The rows are grouped in 4 different ways at once. Each group adds its own fixed numbers to the row, and there is some noise. The rows also spread widely along 12 directions, which tell nothing about the answers.
Some rows, each with its group in each grouping after it:
[ 13  11  25 -12 -15  -1   1 -29   1 -21   0   6   9 -19  -7  12  -2   0
  11  10 -10   1  16   2 -13   8   8  -7 -13  13  31   9 -11 -17  -9 -12
   5  16  -1  15  16   2]  (0) U H Kosum
[ -9  -8  -4   1 -14   3  23 -25 -13  -5   2  -5   8   8   0  39  -3 -21
   6  16  26  11   5  -9  -7 -15  17   3 -33 -21 -22  37 -10 -44 -11  22
  19 -10  10  13   9 -25]  (0) R T Pafeb
[  3  15 -11  11 -15  -3 -20   5  26 -37   6 -10   0  -4 -10   9  -7 -27
  14   1  -7 -19  -2   6   6  29 -18  -6   0   7  53 -22  11   2 -31 -12
  25   7  -1  27 -15  33]  (3) U Y Kosum
[ 49  25  11   6 -23 -17   6 -20  12 -53 -13 -14  -3   6 -18 -15   0 -37
  -4  22 -35   7  15  13   6  43  10 -37  33  28  20  17   7  19 -21 -41
  25   8   5   6 -17  35]  (1) R T Rola
[ 17  13   2  13  -9 -10   7  -9  -8 -17  -8 -12  12 -11   1  18  10 -33
   2  15  -8  26 -12  -1  -8  11  17  -7 -10   4   6   8   2  -6  12 -12
  18   0  -1 -10  -4   2]  (2) Z Y fala
[  2   1  17   9   5  -4   2  -3 -20   2 -17   7  -1 -26   3   1   6 -36
   9  18   8  14  -9  -2 -17  -8   4   1 -20   5   2  -3  -3 -17   3 -13
 -12  15  -1  -3  11  -1]  (1) V H tigal
[  7  -2  28   5 -11   1   3   8 -13 -14   0  -3   3  16  -1  15 -16  -9
   2   3  38  24  -8  29  -2  -5  -4  -6  17   3 -17  19  24 -24 -33  -6
   3 -12   4  -7  24  17]  (2) Z Y tigal
[ 12  26  28 -10 -29 -27  -7 -34 -24  -4  -6  12  24 -36   4   8   9 -13
   3  22 -15   9   8 -17 -13  -3  25   7 -36  18  19  -1 -10  -9   9 -24
  16  21   5  -2  10  18]  (3) E Y fala
[-15  18 -20  18 -22  -3  15 -18   2  -7   9 -13 -16  15  -4  34  -9 -46
  13  22  11  -2   1 -23   1   5  -2   2 -29 -34 -12  10   4 -35 -28   3
  20  -4   1  35 -18  -2]  (1) V T Rola
[ 19 -18  -4  22  12   6  -6  25  -4 -33 -19 -13   5 -16  -9 -26  16 -45
   2  -3 -16  -3  -5  31  -4  17 -19  -8  13   8  27  -2   3  23  -7 -13
  12   5   1   6 -16  35]  (3) E H Pafeb
[ -7 -11 -10  -2   9  12 -20  10  35 -43  11   4  23 -12  -9  27  -7 -12
   3  11  19  -7 -11  11  -3 -11 -17   0 -18  16  50   2   9 -16 -33  -5
  22   8  14  29  16 -18]  (2) V Y Rola
[-14  -5  -4  28  -9   1  16  -2 -14  18 -15 -17 -17  -4   7  20  -5 -41
  19   7  34  26 -10  10  -1  10  14  -7 -11 -24   6  -6  -1 -39   5   4
   3  -8  -8   1   0   1]  (1) Z T tigal
[-12  -9  -5  -4 -10   6  -6 -14  22 -18  10  14  21 -18   0  33   5  -9
  13  15  23  -7 -15  -8   3  -5   0  -5 -41  14  46   7 -13 -36 -21  12
  29  16  11  18  28 -26]  (0) Z T tigal
[ 10  16   3  21 -17  -8 -36 -24  20  -4  -6  -5  10 -14 -14  29 -19 -17
  19  23   2   3  14   6 -18  12  37   8 -25   8  39 -20 -14 -46  34   1
  -2   1 -15   6   5 -38]  (2) U Y Rola
[-11  -7  19  12 -16 -13  13  -2 -28   2 -12  -7   1  -1   7   5  -8 -24
   7   5  32  16   1  11  -1  -3  12  -2  -5 -16  -2   9   8 -27 -14  -1
  17  -6  10  -1   2  27]  (3) R Y Pafeb
[ 13   2   5  37 -14 -13  12  14   4 -35 -11 -18  -3  38   2  -7 -23 -61
 -17  39  38  16 -23  20   5   0  27 -21  27  12  -4  36  15 -35 -28  -9
  43 -19  30  -6 -18   2]  (2) V T Rola
[  2  11 -12  -6 -15   0  -6 -32  33 -40  12 -10  17 -12 -12  44  -5 -14
   7  19  -1  12   1  -7  -3   9  18  -4 -30  12  48   4 -13 -25  -2  -2
  32   0   5  28  10 -27]  (0) E T Pafeb
[  0 -16 -19 -24 -10   7   9 -13   3 -25   9  23  47 -21   6  19  34   6
   5   2  -4  -7  -3   3  10  -3  -5   0 -52   6  23  39 -14   4 -19  26
  50  14  10  15  12   8]  (1) R T fala
[  2 -19   3 -14  -9  20   0 -10   8 -26   8   1   3   7 -18  20 -12   8
  16 -12   6 -16  28  22  -1  10 -27   1 -10 -17  -2  19  11 -12 -43   9
   3   1  -4  40  18  11]  (2) E Y Pafeb
[-24 -39  -9  18  -1   9  20  15 -20  26 -16  17   3 -24  15  -1  24 -28
  19  -1  32  -8 -15   6   3  -5 -11  -6 -40 -31   9  14  -6 -30 -13  27
  14  16   2   7  13   6]  (1) Z H Rola
[-18 -12   2   5 -14   8  37 -19 -18   1  -3 -21 -14  16   0  34 -22 -18
  11   6  36  28  14  15  -1  -1   9  -7  -8 -42 -14  28   4 -42 -21   6
   9 -12   6  23   1  -2]  (2) E T fala
[  9 -19   2   2 -16  -5  22   2  16  14 -25  14 -30 -19   6  14  15 -28
  18  -4   5  -5  -7  -9  10  43 -13 -36  -5  -7  31 -10   4 -25 -26  -5
  -7  33  -9  10  35   1]  (0) E Y Kosum
[  5  10  19  -5 -29 -16   1 -34 -20 -15  -1   0  18 -19  -3  -4   0  -7
   4  16  -6   9  21  10  -5   5  24  -2 -21   8  29  12 -12  -9  -3 -17
  32   8   5  11  -3  32]  (3) E T Rola
[ 23  -2   3   2 -37  -9  -3  -1   0  16  -5  34   2  -8   3  -4  29   1
  23 -17 -16 -21   9  10  13  49 -12 -18 -18  -4   3   3   9   0 -25  18
  15  19 -25  -2  23  49]  (1) Z Y Rola
[ 18   2   5   0  -1   4  -4  -2  28 -18 -17  -8 -22 -30 -13  19  -2 -32
  15   7  -9   9   1   4  -7  29  -7 -22   7  16  49 -19  -1 -16  -6 -31
 -21  26  -8  16  24 -18]  (2) E T Kosum
[  5  -5 -17 -15  10   4  15   0 -16 -29  12   6  39 -25   6  15  48 -21
  -9  11 -12   8 -22 -10 -12 -25 -17   4 -38  14   3  34  -5  26 -20  -7
  35  10   7  10   8  15]  (0) V T Rola
[ 30 -14  -9  19  10   8   9  14  11 -27 -18  -9  13  14  -6  26   3 -37
  -7  17  17  26 -16  15  -2   4   6 -13  13   8 -17  31   7 -17  -3  12
  10 -18   8 -12   9 -33]  (1) R Y fala
[-17  12   4  -6   4  13  23 -21  -4 -22  20 -27  -3  -6 -11  59 -12   0
  12   0  15  42  11   7  -9 -10 -17   5  -3 -29  10   3   9 -16 -27 -27
   0 -13  -3  36  14   5]  (3) U H Rola
[  4 -20   7  28  -6  -2   9  16   1  -6 -20   3  -1   1   4   0  -3 -43
  -1  20  36  12 -18  17  -1  -2   7 -15   2  -3   3  20   4 -39 -16   5
  15   3  17  -3  13  -9]  (1) E H Rola
[  8  -1  21  -1 -20   4 -20 -19  14 -17   6  13  13 -12 -16  12 -11  13
  24  -5  -3  -8  23  19  -4  22   5   2 -14  11  36  -2  -7 -25 -13  10
   7   7  -9  17  20   4]  (3) Z H Pafeb
[ 26   7   5   7   5  -2   7  -7   8 -40  -3  -4  31  -8  -5  33   7 -31
 -15  32   1  40 -22  -2 -12 -16  18  -2  -5  25  -1  33  -9 -15   1  -7
  22  -7  19 -11  17 -38]  (3) E H fala
[ 19   1  11   4 -11   4  17  -9  -9 -29   1  -7   2  13 -10   3  -1 -17
   2   4 -11   7  14  17  -3  15  -9 -14  13  -4 -10  27  12   5 -33 -11
  15  -2   0  16  -2  30]  (0) V H Rola
[ 15   7   9   8  -8   6 -13  -7 -20  -8  -4  -1  14  -4 -11   1  -1 -18
  12   8  -3  -6  15  14 -15  -1   7  10 -12   5 -10  12  -9 -10   2   4
   1  -3  -4   3  -2   6]  (3) U T fala

New rows. What belongs after each?
[ 15   1   4  14  -7  -5  11   0  -4 -17 -12  -5   2  -7   1  -3   8 -47
   2  19   1   0 -14  -3   0   9   7 -21  -3  17  17  14  -4 -11 -11 -10
  19  12  12  -1  -2   1]  (0) Z T fala
[ -8  -6  19 -12  -1   7  -4  -5 -12 -24   4  -6  11  -7  -6   8 -15  -5
   7   4  22   8  11  25 -12 -14   1   6  -8   7  14  14   5 -16 -21 -12
   4  -2   9  22   9  13]  (2) V T Pafeb
[ 17  17   1  30 -10   3 -11   1 -29  13  -5 -15  -5  15  -8  21  -1 -33
  15   4   9  20   3  13 -22   5   8  16  -2 -13 -48   3   1 -19  14   9
 -17 -24 -26 -16   0   6]  (3) U T tigal
[-10  -3  -6  -9  -3   9 -17 -16 -11  -4   8   2  30 -32  -6  34  13   3
  13   2   5  13  11   6 -19 -17  -5  22 -45  -9  15   0  -4  -8   5   4
   4   1 -12  24  18   1]  (1) E Y Rola
[  5 -13   7  15 -32  -7  14 -20  -3  12 -12   5   1  16   4  22  -8 -16
   7  20  34  16   5  13   1  10  38 -16 -13  -9  -4  29  -9 -60  -1  26
  24  -8   2  -6  23 -18]  (0) E T Rola
[ 12  21  11  39 -33 -25 -23  -2   2  27 -16  -3 -18  -8   4  15 -10 -31
  25   1  10  17  -4   4  -2  45  35  -5  -2  -1  24 -41   4 -41  26   4
  -3  -2 -26 -22  10  12]  (3) Z Y Pafeb
[ -4   9  10 -16 -24  -8  15 -45 -15 -10   6   9  22 -16   1  19   6   6
   6  19   0   7  19  -5  -6  -4  15  -2 -41 -12  13  19 -10 -17  -7  -5
  29   4   3  22   6  14]  (1) U Y Rola
[ 31  27 -12  14 -15  -1   2  -2   8 -14   4 -11  -6   2 -11  27  17 -31
  13   0 -25  23  -4   3   0  37 -11 -10   6  -1  -8   1  10  10 -12 -13
   4  -7 -26   3   5  18]  (1) Z T Rola
[  7   1   6  14 -19 -11  28 -24  -1 -19 -13 -16 -14   8  -6   5 -11 -36
   4  20  10  14  13   8   8  21  17 -29  13 -10  17  17  -4 -26 -20 -19
  24   1  12  11 -10   9]  (3) R T Rola
[  5  -4  14  -4  -1  -1  15 -27 -19  -9  -9 -10  17 -20  -1  33  -4  -7
  -1  18  13  46   8  10 -15 -13  31   0 -16  -1  13  14 -11 -24  21 -12
   5 -10   4   0  16 -20]  (3) E Y fala
[ 31  25  10  26 -24 -21   0   7   0  -3 -10  -7  -6   3   0  17   8 -41
   2  10  -6  36 -17   9  -4  29  13  -9  13   4 -12   0  17  -9  -2 -13
   8  -4 -13 -17  13  23]  (1) E H Rola
[ 19 -41   1 -20  -3  27  27 -25   0  -6 -13  24  13  -3  -7   8  18  14
  15  -1   1 -18  29  23   1  18   4 -28 -21  -4   8  49 -26 -25 -11  30
   7   9  -1  14  29 -28]  (0) U T fala
[ 29  11 -22  12 -20  -6 -11   0  24 -12  -5   4   7 -10  -6  20  25 -27
  11   6 -20   7  -9   3   2  37   3  -9 -16   8  18  -1  -2  -3   1   4
  18   6 -20   1  12   3]  (1) E T Rola
[ -6 -21 -17 -12  -4  14  -9 -18  28 -27   5  27  37 -31  -2  21  16  -2
   9  19   5 -24  -8 -13   4  -8  -5  -1 -59  13  53  20 -23 -28 -16  28
  38  20  14  27  14 -35]  (1) Z Y Kosum
[ 30   6  18  -6 -33 -14 -10 -17  10 -44  -1  13  32   7  -5  -7   0  -3
  -6  13 -12  -9  10  19   8  22  14 -16  -2  33  25  27   4   3 -26   0
  49   8  14   2   3  33]  (0) E Y fala
[ 25  -6  -1  11  -3  -2   2  12  -1 -12 -17  -2  13  -7   2  11  14 -26
  -3   6   2  24 -13  19  -6  13   9 -10   1  10   3  12   9  -3   7  -1
  11   0  -4 -14  14   1]  (2) E Y fala
[ 15  -4  30  14 -19  -9  22 -19 -20   4 -21   3  -4   1   1   9  -9 -27
   3  23  15  29   5   4 -11   1  29 -10   2  -4 -18  27 -10 -43   0   0
   2  -2   5 -14  20 -15]  (3) E H Kosum
[  5  17 -17   9 -18   3 -12 -14  47 -42  18 -17   2  18 -15  48 -20 -14
  10  13   7  16   1   7   6  26  12  -5  -1   9  43   0   0 -31 -20   7
  29 -15  -3  24   1 -17]  (3) V T Kosum
[ -3   7   7   4 -13   3   4  -7  18 -26   7  -8   1   4  -4  26 -16 -20
   7  15  27  18 -10   7   6   7   6 -12   2  10  30   9   4 -33 -28  -5
  20  -5  12  15  14  -4]  (1) Z T Kosum
[  2 -16 -16  17  -4  11  -4  24 -10 -30   1 -11  14  15  -3  -6   7 -42
   0   4  19 -15 -15  23   0  -5 -26   3  -6  -4 -11  24  15   7 -40  12
  33  -6  11  13 -15  38]  (0) E T tigal
[  4 -13  -6   2  -7   8 -13  -1  24 -10   3   8  13 -22  -6  25   7  -4
  19  -1   8   1  -3  16   1  18   0 -13 -14  16  52  -5  -7 -21  -7   6
  12  11  -8  13  30 -11]  (0) Z T Rola
[ -9 -11  38 -18 -17  -5  47 -29 -45 -10  -6  -9  -1 -10  10 -11  -2  -2
   2   3  21  25  17  22   0  -3  15 -25   2  -8  13  31  -1  -8 -26 -25
  23   2  19  12   6  51]  (0) Z T Pafeb
[  8 -19  11   9 -23   6 -15 -16  17  -6 -11  11   0  -6 -12  -2 -15  -3
  23   6  11 -17  24  30   4  26  18 -19  -8   8  46   6 -13 -40  -6  11
  11  13  -4  13  15  -9]  (2) Z T Rola
[ 30   8  21   2  -8  -8   6   2 -22   6 -14  13   7  -4   6  10  19 -23
  -1  12   6  33 -13   7 -16   0  21  -5  -3  20 -34  22   1 -15   8  -1
 -10  -9  -9 -27  30  -1]  (1) V T Pafeb
[ 21   4 -15  29   4  10 -18  22   3 -20  -5 -12  17  -8  -8   8  15 -33
  13  -6 -15  13 -13  24  -6  21  -8   6  -3   6  11  -4   8  15  10   8
   8  -8 -17  -5  -9  20]  (1) Z H fala
[  6 -10  -5   1  10  11  -2  11  -9   3  -8   5   7 -27  -1  15  23 -17
  14  -5   2   1  -4   7 -12   2 -22   2 -21  -6   9  -5   4   1  -4  -6
 -12   9 -14  10  20   6]  (1) U Y Rola
[ 22  21  15  -7 -15  -8  29 -25 -22 -10  -1  -6   3   1  -1  30   8 -17
   0  12 -11  23   5 -13 -12   6   4 -11  -4  -4 -27  23   6  -4 -10 -19
   3  -3  -1   1  12   7]  (0) U Y fala
[ 21 -16   3  -9 -17   8  32 -28 -11  33  -9  24 -13 -16  -2  35  32  18
  29 -20 -15  18  26   3   1  40  -4 -20 -19 -32 -20  14  -6 -19  -5  14
 -17   8 -41   1  47  -3]  (3) Z Y Rola
[  9  -5 -12   9 -14  -8  18   3 -26 -10  -7  -8  18   0  12   2  29 -32
  -3   3   1  18 -16   8  -4   3  11  -4 -21  -5 -13  28   0   7  -2  11
  39  -9  -2  -9  -7  36]  (0) E T Pafeb
[  4  -3  -1  10  -6  -9   0  19  13 -13   0  12   9 -17   5  19  21 -26
   6  -1  10   4 -25   1   8  11 -19  -8  -7   7  27   1  10  -6 -36  -5
  24  20   5   1  23  17]  (3) R H Rola
[ 14 -12  18 -14 -24  -8  27   7  -5   8  -4  38   2  -3  15  12  32   8
   9 -15  17   8 -16   6  15  25 -14 -25 -10   0 -12  27  14 -11 -47  14
  18  13  -3 -10  51  32]  (1) Z Y Pafeb
[  1  13  -8  -8 -13  -5  19 -22  13 -17   4  -7 -10 -15  -3  33  11 -18
  12   2 -15  14   3  -9  -1  26  -2 -12 -21  -8  26   0   0  -7 -15 -16
  10  12 -12  24   5   6]  (2) V T Pafeb
[ 14   8  14  -4  -5  10  -3 -17  20 -45  12   3  13  -5 -21  25 -10 -11
   6  17  -4   4   5   2  -4   1 -16  -8  -1  15  15  19   5 -12 -38 -19
  10   7  11  27  16 -15]  (1) Z H Rola
